The same things were measured in two ways. Each way mixes the same 8 hidden numbers, adds some noise and spreads widely along 6 directions of its own, which tell nothing about the thing.
Some things both ways: the first way, then the second way.
[-16  -6 -15  12  23  -4 -13  19 -29   1  10  21  13   8  -2 -11  14   6
  -7 -14  -7  -9  -6  -5  32]
[ -5 -23   5  41  28  14  36 -13  -3   1  15  14  29 -38  -2  17  21]

[ 41 -13  28  32  28  10  20 -54 -24 -18   7  38 -11  37  12  -9  15 -16
 -11  -2  -8  15  23 -38  12]
[ -2  37  17  42  14  43 -34  24 -20  49  -2  12 -13  12  16   1  11]

[ 46 -20  11   5  22  33   8 -25 -14  -1   2  12  -3   4   0  -6   7 -21
 -13  13 -30  47  -5 -30   1]
[ 25  15   8  -5  15   3  10  18  -5  -1   5 -17  11  42  -2 -18  52]

[ -3  -5  34 -32 -22  12  17  15  52   4  16 -11  -2  12  52  -1 -22 -31
  45  -1  -1 -27  14  20 -43]
[-47  47  31  -7  13  16 -28 -56 -15 -28   5   9  26 -31  17  28 -26]

[-32 -25  -8   0   6  -6 -33  24 -19  34   9 -24  20  15  13   9 -13 -43
  -3   2  30  -7  -9   1  -7]
[-37  24  35  55  -6  36  10 -31  -6  -3 -18  24  16 -64   3  24 -38]

[-19 -18  65 -15 -23 -20  31   6   4   4  45   7  -8   9  24  34 -31  -9
  29  -2  -4 -24  11  19  -5]
[ 17 -23 -28   2   3  -8  16 -12  -9  -1  29   7 -19 -10 -22  -1  -6]

[ 14 -16  29  -7   9  17  28  -2   1   5  23   2  -8  37  31   1 -30 -46
  12  19   6  33  21 -28 -11]
[ 29  35 -23  20  -3   7  -8 -28  -1 -24  15 -21 -16  -7   1 -44 -12]

[ 10 -29 -11   3   7  29  -3  17 -16  -2  -2 -22  12 -15 -13  20  -8 -12
 -22   6  22  55 -24 -14   5]
[  5 -26  -5   3  -1 -35  16   2 -12 -15  -4   0  11   3 -22 -31  26]

[-28 -25 -21  -2  19  34 -15  40 -24  37   3 -23   5  20  19  -2 -31 -59
   2  14  34   8  -1 -31 -16]
[ -8  38   5 -27   0 -18   2 -43 -27 -42  10  -1  26 -24   9  11  11]

[-22  14 -65   8  16 -34   7  18   8  36  56  -9  -1  10 -10   5 -12 -21
 -25 -30  22  42  30  -4 -23]
[ -9 -30 -39   3   6  16 -28  -4  21  26 -21   3  -1 -12 -18  15  24]

[ 19 -16  43 -17   3  43  24  -6  41  -5  -6   2  -6   1  28 -30   5  -6
  23  14 -24 -21  -7  -4  -5]
[ 22 -20   4  51   9  10  -2 -35   4 -21  17 -24  -1  -1  17 -15   0]

[ -3 -33  11   2  -5  23   5  17 -18  10   7 -18   8  -4  -2  17 -17 -24
  -5   7  30  26 -20  -6   8]
[ 11  -2  -8   0  -8 -29  21 -12 -20 -20 -13   2  10  -3 -16 -31  26]

[-12  17 -56  -4  18 -21 -21 -10   6  44  12 -18  -9 -20 -25 -10   0  -6
 -23  -2  -6  16   9  -6 -29]
[-10 -21 -13 -12  -8  -8  -2  -1  26  -7 -14 -13   6 -16   2  31  -1]

[  5  15 -33  11  21  12 -14   1 -31 -21 -30  29   6   6  -8 -32  42  23
 -22 -25   4 -13  -6 -17  27]
[-30 -25 -13  21  -8 -28  26 -31 -13 -22  -2  24  18 -86  -7  26 -19]

[-39 -29  10  -5 -13  25 -24  52 -18  10  -9 -18  22 -10   7  11  -5  -8
  11  -9  25 -37 -36  14  13]
[ 16 -36  11  38   4  14   7   2  -3  19   7   2  -9   9  -9  -2  13]

[ -9   8   5 -16 -30 -14 -12  28 -25 -21   8  13   4  17  20  28   1 -11
  -5 -39  24 -14   6  23 -25]
[ -7  46   9   6 -19  13 -15 -24 -17 -17 -38   6  12 -32   5 -20  -5]

[-11  -5 -15   4   2   8  -2  20 -10   6  -3   9  13   2  -7 -11  13   8
   5  -5   6 -16  -4   0  18]
[ -15  -12  -21 -114   17  -36    8   28  -10   28   32   16   -7   25
  -45   42   12]

[-26   6 -20 -21 -12   3 -20  22 -10  20  -5  -7   2   4  14 -10  -1 -16
  19  -5  19 -34   7   6 -20]
[  0   8  -2  -3   8  19 -23  -1  28  15  23 -19 -16  16  -6  41   8]

[  2  -7 -18  11  17 -16 -11  -8 -11  13   7 -10   5  -6 -16  21  -9 -10
 -14  -1   3  36   7 -11 -10]
[ 18  -7   3  48  12   1  12   0  12  -9  12 -20  12  -2   3 -20  31]

[-14   3 -33 -18   0  33 -36  48 -16 -17 -41 -16  24 -21  -4  -3  14   9
  -1  -3   3  10 -24   3   4]
[ 35  22 -11 -13 -17   7   1  19   4  -2 -19 -22 -18  31  -1 -49 -10]

[-26  -8 -16   3  12  20  -8  37  33  10  -4 -13  16   0  26 -12  -5 -14
  12 -19  25 -12   2   5 -13]
[-18  31  17 -30  18 -18  -1 -34 -15 -47  11  -8  40 -13  11  -4  21]

[ 36   0 -12   7  29  22  -4 -29  24  14  -8   8  -8  -7   7 -24  14 -13
  10   8 -42  15  17 -19 -19]
[  5   7 -27   2 -22  25   9   2   8   6  -7  12 -29 -18 -21  20 -35]

[ 10   7 -26   6  -1  -5  -7  -9   2  -1   2  -4   0 -20  -3  19   5  -1
  14 -17  -1  25  13   6 -18]
[ 10  57  -4 -21  -9  20  -7  23  -2   5 -28  -6  -5  41  -8 -21  14]

[ 22  -7 -12  26  12   0  -3 -39  31  17 -13   4  -7  -2   2 -13  10 -12
   6 -11   2 -17  27  -8 -27]
[  4  38   4 -21 -19   6 -13  -1  18 -16  21 -24 -31  27 -14  19 -30]

[  7   5  13  -6  22  29  -4  -3  -4 -18 -16  26 -15   8  28 -23  24  -6
  -1 -24 -21 -20  -1 -17  -9]
[ 19  14  -4  35   1  11   8  -6  21 -40  39 -34  -4   9   8   7   7]

Other things, the second way, with their names:
J_539: [ -5  11  15 -15  36   0 -13   8  -7  20  34  -7   7  16  15   7   8]
J_641: [-37  54  64 -16  -9  31   0   8  17  -5 -21  -1   8  28 -11  35 -23]
J_635: [ -1  18 -20   6 -22 -19  26 -13   0 -33 -20   2   5 -27 -20 -13   0]
J_53: [ 11   5  -6  -9 -13  24   6   6   4  29 -28   8  -9   4 -22  11   8]
J_854: [ 26   2 -19   1 -17  13 -24   3  34  18 -39 -34 -17   3  19 -19 -21]
J_472: [ -2   0  -4   5  -3 -12 -10  10   3   1   4  -6  -6   3  -8   3  13]
J_968: [-11  10   8  12 -11  23   8   7   9  18 -27  13  -8   6 -23  10 -11]
J_243: [ -5  26  20 -30  17  14 -17  15 -20  19  36   5 -17  19   1  10 -23]
J_899: [-10  15  -4  25   0 -19   3  -1  17 -37 -21 -21  28  -1   2 -18  43]
J_449: [-31 -20  -7  20  15  17 -23 -15  16  17  16  10  -4 -23  -8  41 -12]
J_856: [ 23 -19 -14  18  10   3  -3 -10  -3  14   8 -11  -6  -6   2 -18  14]
J_346: [ 24   9   7  36  13  14 -11  -8  -2   2  18 -20  -8  10  22 -17   3]
J_511: [  8 -49  -8  14  15   1 -17  -5 -13  45  12  10 -13 -23  -1   0  -1]
J_583: [ -8   4  14  85 -33  23  43  -2  14 -25 -34   8  -5 -43  -1  13 -41]
J_776: [-11  -6   1  -5  -5  10 -32  -7 -22  16 -29  15  -4   4  13  -1 -14]
J_352: [-17 -15  -7 -23 -15 -15   0 -22 -19   8 -18  26  -8 -30 -22  12 -32]
J_743: [ -7  -4   2 -55 -14  -7  -5 -22 -14  -6   0   9 -17  18 -17  24 -38]
J_439: [  9  37 -23 -22 -15   8  11  37   2   2  15  -1 -30   9 -16  12 -25]
J_527: [ 12   2 -15  12   8  -2   0  -4  -7  -9   8  -8  12 -16  16  -3  22]
J_784: [-29  24  35  52 -17  18   1 -31  -7 -14 -31  16  11 -35   3  19 -20]
J_651: [-27 -12  22 -36  36 -44  -9   1 -16  -6  32  -1  42   7   1  34  67]
J_498: [ 13  55  13  43  19  43 -31  -4  -3  16  33 -18 -19   4  34  -7 -25]
J_206: [ 10  17 -42 -97 -21 -29  16  26  -1  -3 -16   1 -12   1 -26 -11 -18]
J_372: [-20 -55   2  18   4  25 -29   3   1  49 -27  21   2 -22   7  38  -2]
J_179: [ -2 -24 -41   3 -11   1 -11   4  -2  37 -27  24 -20 -43 -22 -17 -19]
J_699: [ 16  26 -21  46 -20  35 -17 -27   9 -13   1 -12 -42  10 -22 -35 -36]
J_325: [-34  44  11 -34  22   4 -22  15 -16  34  16  19   3 -11   7  41 -13]
J_555: [  5 -23 -11  -5  -1  -2 -18   3   4  30   6  -1 -18 -11   5  19 -15]
J_303: [  4  39  18 -24  22  25 -48  17 -23  60 -27   2   5  19  34 -29   5]
J_894: [ -4  17  14  31  11  17   6  17  30  12  14 -18  -2  12  -5  17  13]
J_575: [ 35   8 -23   7 -17   2  20  25  26 -25  14 -32 -36  77 -38 -18  16]
J_858: [ 19  -1 -16 -21  17  -6   0  17  27  10  23 -30  -1  32 -18   2  44]
J_435: [ -9  50  19 -56  11  -4  -4 -14 -46  -5  -2  12  24 -32  30 -25 -33]
J_758: [ -8 -16 -24 -14  -6 -22  17  29  20   3 -27  -1  15 -32  -7  -6   2]
J_44: [ -7  13 -34 -29 -24 -21  19 -12  15 -38  10  -2 -23  -2 -42  16 -24]
J_171: [-50  -3   2 -61  -4 -17  -7  25 -12  20 -10  33  10 -38 -13  61 -20]
J_994: [ 17  -8 -26  28  -1  33  13   2   8  -1   4  -2   0 -24   4   7  -2]
J_263: [ -3  11  13 -29 -24 -23  28  23 -31  24 -36  31  10 -36 -29  -4  14]
J_495: [-30 -35   6 -26  17   1 -37   0 -29  45   6  31  -4 -19   6  32 -23]
J_561: [  0   7 -15 -25 -10  -1 -39   5   8  20 -16  -9 -16   3   4   9  -9]
J_443: [ -9 -14  -6 -17  13  -7 -11  41   4  36   2   3  -8  23 -15   4  15]
J_616: [ -5   0   6  23  25  -4   0 -16   6 -16  16 -16  24  -6  16 -11  16]
J_359: [  8  -2 -11  -6  -8 -19  13  -8   0 -21  -3  -7   8 -23  -3 -15   3]
J_660: [-17  -4  24  53   9  21   7 -48  21 -36  54 -14  -7 -15 -17  46 -17]
J_678: [-16   8 -17 -46   6 -21  -6   5 -18  16 -27  19  23 -23  -3  -2  20]
J_420: [-17  -2 -20   8   5 -13  -7  11   1  22 -24  11   8 -37  -8 -26   1]
J_200: [ 12  11  10  24  -3  33 -28  16 -12  26   6   0 -19   5  17  24  -4]
J_504: [ 24  55  -5 -47 -10 -14   0 -17 -23 -22 -33 -12  17  -2  21 -50  -1]
J_810: [  5  33  26  37  19  -4  21   2  -2 -32   1 -18  42   4   4 -37  58]
J_33: [-20 -29   5  -7  11 -16  32   2  -8  -7 -10  16  37 -37  -9  14  21]
J_939: [ 45   9 -10 -24  22 -22  23  12  10 -16  45 -38   8  56 -22 -13  79]
J_578: [ 14 -12 -14  42   6  23  -8  -5  -2  30  -6   6 -10 -28   8 -15 -11]
J_151: [ 14  35  11 -14  -8 -12 -34   2  11 -28  10 -42 -23  59  16 -30 -24]
J_5: [ -3  40  39  13   8  10 -14 -31 -45   5 -19   9  14 -16  28 -46 -17]
J_893: [-16   0  -3 -40 -12 -22 -13  -8 -10  -6   7   5 -16 -14  -5  18 -48]
J_604: [ 11   2 -14 -24 -19  14 -20 -30 -21  -1  15   7 -30 -18   3  31 -39]
J_777: [ 13  18  33  15  27  -9  31 -38 -49 -32   5   3  60 -57  45 -41  24]
J_610: [ 21 -16  -8  18  15   4   2   2   8   4  28 -16  -2  -1   4   1  18]
J_665: [ -2   7  13  25   3  10  -2   1 -25   5  -8  15   4 -14  14  -7  -4]
J_582: [-19  -3  12  -8  10   2  -6 -21 -17   7   6  15   8 -27   0  10 -16]
J_667: [ 25  -5  25 -13  26  -7 -24   5 -20  27   0 -21  15  20  34 -39  30]
J_320: [ 14  13   8  -9   5  -9  12   5 -38  -1  11   8  14 -39  20 -23  -4]
J_905: [  0 -20 -23 -39 -18  -3  -3   9  12  24 -28   4 -15   0 -28   8 -10]
J_474: [ 14 -36   1 -25  22  22 -29  -3   0  57   4  -1 -15  30  -1  13   8]
J_211: [ 19   6   4   3   8 -21  16  -8 -26  -8  -4  -1  18  -9   4 -25  34]
J_643: [ -9  -2  28 -24   9 -26  23  -1 -37 -21 -10  14  43  -6  -6  -2  50]
J_876: [ 14  61  26 -16  16  10 -16  17   3   0  32 -34  -8  61  12  -4  15]
J_878: [ 18  -4   7  26   1  12  -3  18   2  34 -18  -4  -4   2  14   0  15]
J_79: [ 17  15  -4  36 -11  -4   2 -20  -1 -35 -11 -19   5 -13  11 -34  10]
J_485: [ 27 -23 -59  -6 -25  -1  -7  16   7  32 -24   5 -31 -27 -17  -1  -6]
J_265: [-16 -35 -27  -1   1  32   6  10   8  40  26  30 -42 -31 -39  30 -61]
J_109: [-10   6   5  13 -27  -3  26 -55 -16 -28  -6  20 -11 -56 -27   5 -52]
J_929: [ -9 -43   8  54 -17   5   5  -6  21  -7   0  -2 -22   7 -17  32 -18]
J_881: [  8 -27 -24  -2  15   5 -14  39  24  33  21 -16 -19  26 -17   7  20]
J_928: [-21 -15   7  51   0  15   5 -19  32 -19  28  -8 -17   0 -23  42 -17]
J_117: [-34 -25  24  51  10  19   4 -13   3  14   8  19  -1 -23 -17  21 -23]
J_110: [ 15 -11  17  22   3 -11  50 -21 -22 -22   5   6  17 -29  -8 -32   2]
J_705: [ -1  24   1 -10  11 -11 -11  15  -7  12   6  -5   0  -1   7 -19  -1]

Some of these things the first way, each followed by its name:
[-19 -16 -18  17  13  23 -14   7  21  26 -21 -32  10 -15  -1  -7   0 -10
  10  -2  37 -15  -1  -5  -9]
J_651
[-27   5 -20 -17  -6  14 -21  39   0   2 -12   5  13 -10   4 -24  25  15
  -5 -22   3 -43 -19  16   2]
J_372
[ 16   1  24 -21   3  23  -1   3 -19 -24 -14  26  -1  13  20 -18  20   6
  -2   0 -30 -13  -8 -11   8]
J_610
[ 29  -3  41   0  -1  -8  35 -30  -1 -23  30  34 -20  15  17   5   9  -4
 -19 -25  -7   7   8  -7 -10]
J_79
[-35  -7 -23  13  45   8 -22   4  41  41   6 -16   2  -8  24 -19  -5 -27
  24 -10 -17 -14  15  -5 -14]
J_994
[ 48 -37  58   1   1  -1  24 -28  -2 -13  14  20   4   3   8  20   1  -1
  -7  14 -40  19  -8   5  14]
J_110
[-12 -11 -20  16   0 -21  -4  18 -13   4  16  -1  14  -5 -16  23   3   5
 -16 -25  21   9  -5  11  11]
J_117
[ 29  17  20 -13   2  -5  26 -18 -18 -37   9  29   6  32   4 -21  29   5
 -18   1   0  37  -4 -11  19]
J_420
[ 20 -40  27  -9  -4  51 -12  17  -6 -12 -20  -5  13 -12  15   4   7 -13
  -3  -6  -1  -3 -34   1  -2]
J_643
[ -8   4 -16  -4  22   1   0  -2  -4  10  15 -10  -5  -1  -4   0  -1 -12
 -10  -2   0  35   3 -12  -8]
J_881
[-23  -4 -48  19  26 -14 -28  17  -5  22   6  -6  19 -15 -21  -5  18   7
 -25 -24   5   6 -13   1  16]
J_33
[ -6  10  15 -31 -19 -11  -1  25 -21 -20   1   7   6   6  16  20  -7   2
  15   3 -11  -1   1  13  -2]
J_578
[  9 -11   9   1  14 -26   4 -51 -11  33  33  -8  -7   7  -7   8 -11 -28
  -5  23  -2  29  13 -16 -15]
J_894
[-20 -28  52 -29   5  21  10  11   4  24   8 -23   6  15  25  -9 -28 -39
  28  47   4  -6 -13 -12   1]
J_539
[-17 -16 -10  22  19 -37  -8 -36 -21  50  25  -7  -4   0 -28   8  -8 -16
 -11  16  16  -6  12  -8   3]
J_878
[ -9   4  -8   0  17 -11  15   7  -7   1  26  14  -3  15   2  -4   0  -3
 -19 -10   7  24   6 -11  10]
J_616
[ -5  -8 -25  14  20 -21  -3  -8  14  32  16 -10   3   1 -11   4 -12 -16
   2   6   5  21  23  -3 -14]
J_504
[ 13  13 -23  -4   4   9 -12  11   5 -17 -37   3  18  -3  -3 -12  20  22
  14   8 -11   4   7   1   6]
J_303
[-15  22 -28 -28  -7  -5  -8   6   3  10  -1   2   4   8  -3 -43  30  11
  -6   7   0 -28  -5   7  -2]
J_854
[ 19   1   1 -22 -23 -20  18  16   7   7  15  14   1  -6  -7  11  -5  17
   6   6 -30  -7  15  23 -11]
J_474
[-14  -2   2 -10  -9  43   8  28 -13 -15  -6  11   0  14  20 -31  19  -7
  11 -18  21 -27 -21  -6  15]
J_44
[ -3 -25  10  -2  -9  20  13  28   7  10   7   9   1   1   5 -13   5   3
   4 -10   6 -41 -12   9   9]
J_743
[-17  -2 -15 -10  -9  -3 -10  14   5  19  10 -25  -3 -18  -4  19 -17 -15
   9  -5  20   9  -1   9 -27]
J_928
[-40 -30  21  15  14   0 -11  11   6  30  15 -23   6  -7  13  19 -24 -22
  15  -6  32 -22  -1   0   0]
J_665
[ -8   0 -32 -14  15  41 -30  32 -11   8 -38 -22  12  -8  -6 -22   3  -7
 -13  15  14   7 -11 -20  -5]
J_893
[ -9  -5 -17 -15  -6  24 -34  39   0  -9 -55 -19  24 -17  -7  -1  11  17
   9  14   0 -17 -16  13   2]
J_667
[  2  11  -2 -19  13  26 -15   6  -4 -11 -17   5  -7  -1  16 -11   2  -4
  10   0 -17  -3   5 -14 -10]
J_527
[  2  -9  -1   0  19  17   5  16  -5  -1  -6  14   2  16   7 -15   4  -3
 -23  -4  -2  -9   1 -19   6]
J_495
[-16   0  30 -35 -19   8   1  -2  24  12  -1 -14  -9   1  32 -12  -7 -19
  47  21  -3 -37   3  14 -28]
J_485
[ 12 -18  -3   8   0  14  -9 -13 -17   0  -4   3   5   3   0  -2  15 -13
 -10 -11  14  -6  -7  -6  -3]
J_784
[-15  -6 -14   6 -11 -41   7  -4  26  29  30  -8   8  -3  -6   0   5   5
   4 -15  12 -21   8  29  -9]
J_905
[-10  -1 -12 -27 -11  15  -9  26 -30   8   6  -8   6  16   3  -3  -4 -26
  -3  12  13  14 -10  -7  -4]
J_858
[ 39 -28  40  31  19  14  53 -50   2  -6  44  35 -22  11   3 -12  18  -8
 -17 -26  -4  13  -4 -19  22]
J_575
[-35 -15  -9  16  -4 -33 -16  16  -9   9  22 -27  15 -12  -2  52 -22 -16
   2 -25  44  22  -1  24 -11]
J_810
[ 42 -14  67 -42 -42   9  16   0  -1 -39 -19  -3   2  -4  19  43 -19   3
  31  32 -28  21   1  21 -26]
J_5
[-21   8  -7  -6   3 -10 -10   6 -19   9  -1  11  -2   7  -8 -11  13  13
  -4  -3  11 -38   4   0   7]
J_555
[-39  -7  21 -22 -14  34   1  26  17   1 -10 -30  -3 -11  14 -10 -14 -11
  20   6  39 -28 -20   3 -10]
J_151
[ 38 -47  15  19   0   7 -28 -36 -23  23 -18 -20  17  -1 -13  21   0 -33
  -7  32  10  20 -15  -5  -6]
J_263
[ 17   9   2  20  20  -5 -10 -20 -45 -21  -5  52 -20  16   8   3  27   6
 -31 -45 -15 -28  18 -16  -5]
J_200
